There are 5 hidden switches. A switch that is on adds its own fixed numbers to the row, and there is some noise. The rows also spread widely along 6 directions, which tell nothing about the answers.
In the rows, 128 means zero.
Known rows, each followed by its switches (1 for on, 0 for off):
[114 167 153 139 157  86 181 166 129 131 203 112 138  91 102 150 136  88
 218 138  70 134 157 118 166  72] -> 1 1 1 1 0
[155 186 121 103 134 101 135 174 129 162 160 121 141 108 111 150 125 150
 161 136 103 144 125 117 136 105] -> 0 1 0 1 1
[140 169 154 104 135 120 164 135 132 130 172 112 121  92 110 144 138 100
 207 143  79 171 131 108 166  77] -> 0 0 1 1 1
[151 186 141 105 163 107 116 144 111 135 165 109 131  97 130 192 138 165
 174 104  73 143 139 107 148  98] -> 0 1 1 0 0
[118 195  95  66 109 135 164 136 136 175 170 111 153 143 129 156 151 167
 144 155 145 135 125 139 121 125] -> 0 0 1 1 0
[126 231 127 124 143 109 160 153 128 142 208 100 145 116 132 173 139 137
 184 133  74 127 177 146 172 100] -> 1 1 0 1 1
[122 173 142 148 141  67 151 177 153 125 159  98 137 100 125 160 129 110
 173 139  77 125 175 135 161 100] -> 0 1 0 1 0
[142 170 144  87 145 111 138 145 102 146 175 130 115  94 110 152 130 140
 194 124  99 150 129 110 141  89] -> 0 1 1 1 0
[167 145 128 101 145 108 121 172 110 128 155 107 163 126 123 170 128 144
 153 133  83 145 114  98 138  85] -> 1 0 1 0 0
[129 145 143  83 131 123 144 140 111 151 179 129 121  98 102 148 131 132
 187 145 124 156 120 107 133  91] -> 0 0 1 1 1
[138 161 133 110 150 121 152 141 119 122 177 107 154 124 122 173 144 131
 181 133  75 141 129 109 154  85] -> 1 0 1 0 0
[107 245 108  95 158 145 208 110 151 174 205 103 139 116 123 189 176 159
 214 121  88 122 133 129 157 105] -> 0 1 1 1 0
[111 148 131 123 154 111 167 148 141 133 161 111 131 118 109 182 149 149
 199 132  95 121 127 109 145  92] -> 0 0 0 1 0
[145 201 158  99 121  92 118 142 113 108 168 105 112  83 143 133 119 107
 167 132  79 170 183 151 177  96] -> 0 1 1 1 0
[ 96 219 147 118 152 115 149 114 119 117 193 102 109  97 140 184 148 149
 203 112  79 125 187 147 172 105] -> 0 1 0 1 0

New rows. What belongs after each?
[118 192 122 103 145 119 161 137 144 137 177  91 136 115 128 190 153 150
 182 133  91 135 150 126 150 101] -> 0 0 1 1 0
[131 195 120  86 149 138 160 135 108 130 196 102 143 128 124 190 156 166
 191 119  85 133 130 120 154  92] -> 1 0 1 1 0
[150 146 134 115 145 109 126 155 129 136 144 109 145 116 124 185 131 155
 157 132  94 138 127  99 135  97] -> 0 0 0 0 1
[173 169 141 117 122  86 134 164 139 132 132 113 149  97 129 117 116  84
 153 148  73 169 136 120 159  84] -> 0 1 1 0 0
[140 249 140 106 135 130 163 117 130 129 184 107 121 101 140 157 145 132
 204 124  63 152 163 144 182  92] -> 0 1 0 1 1
[109 122 149 120 119 103 130 131 119 107 144 125 134 114 133 143 122 119
 157 156 117 143 162 134 138 100] -> 0 0 0 0 0
[164 183 137 102 122 101 131 141 127 136 149 114 139  99 139 128 122 110
 154 144  86 168 145 130 158  97] -> 0 1 1 0 0
[120 147 137 133 164  92 147 155 151 128 159  88 153 108 125 205 149 141
 166 125  76 124 151 108 143 106] -> 0 0 1 0 0
[ 94 171 143  92 123 126 146 103 122 133 190 113 133 106 134 158 140 130
 168 148 119 150 173 144 142 109] -> 0 0 1 0 1
[121 133 108 104 133 110 141 155 137 160 141 124 165 137 120 173 141 173
 138 148 137 120 113 108 107 115] -> 0 0 0 0 0
[113 211 123 121 162 109 185 144 153 164 192  98 140 106 111 189 159 150
 203 121  80 118 140 118 154 103] -> 0 1 1 1 0
[126 182 125 130 141  90 174 167 171 135 160  78 155 113 126 166 145 105
 171 148  72 136 151 128 168  98] -> 0 0 1 1 0
[163 189 101  89 123 119 161 156 127 168 163 124 177 131 123 118 129 116
 150 159 104 153 115 123 138  93] -> 1 1 1 0 0
[129 128 151 116 147 105 138 153 118 113 152 121 122 102 110 169 134 134
 197 128  91 134 124  98 148  79] -> 0 0 0 1 0
[177 184 144  78 130 112 118 157  79 125 174 130 125  98 123 125 114 122
 184 123  84 169 126 117 159  77] -> 1 1 1 1 0
[ 75 138 121  89 134 149 167  95 115 149 176 144 135 133 117 162 157 169
 188 150 148 122 123 116 113 104] -> 0 0 0 0 0
[ 99 133 146 110 142 118 159 137 122 127 165 129 119 111 108 162 145 140
 200 140 112 126 132 108 140  87] -> 0 0 0 1 0
[174 192 119 111 164 105 168 183 130 160 175 110 154 113 103 165 137 127
 196 120  58 138 101  90 157  75] -> 1 1 1 1 0
[121 221 121 118 133 115 150 123 143 130 162 100 148 121 157 171 145 146
 158 131  84 132 174 153 158 114] -> 0 1 0 0 0
[137 173 133 111 145 112 135 162 113 124 184 106 145 121 119 182 130 146
 181 129  83 130 146 118 149  89] -> 1 0 0 1 1
[ 72 184 127  98 150 132 174 114 131 141 207 101 126 113 124 208 170 173
 200 125 113 111 163 136 143 115] -> 0 0 1 1 0
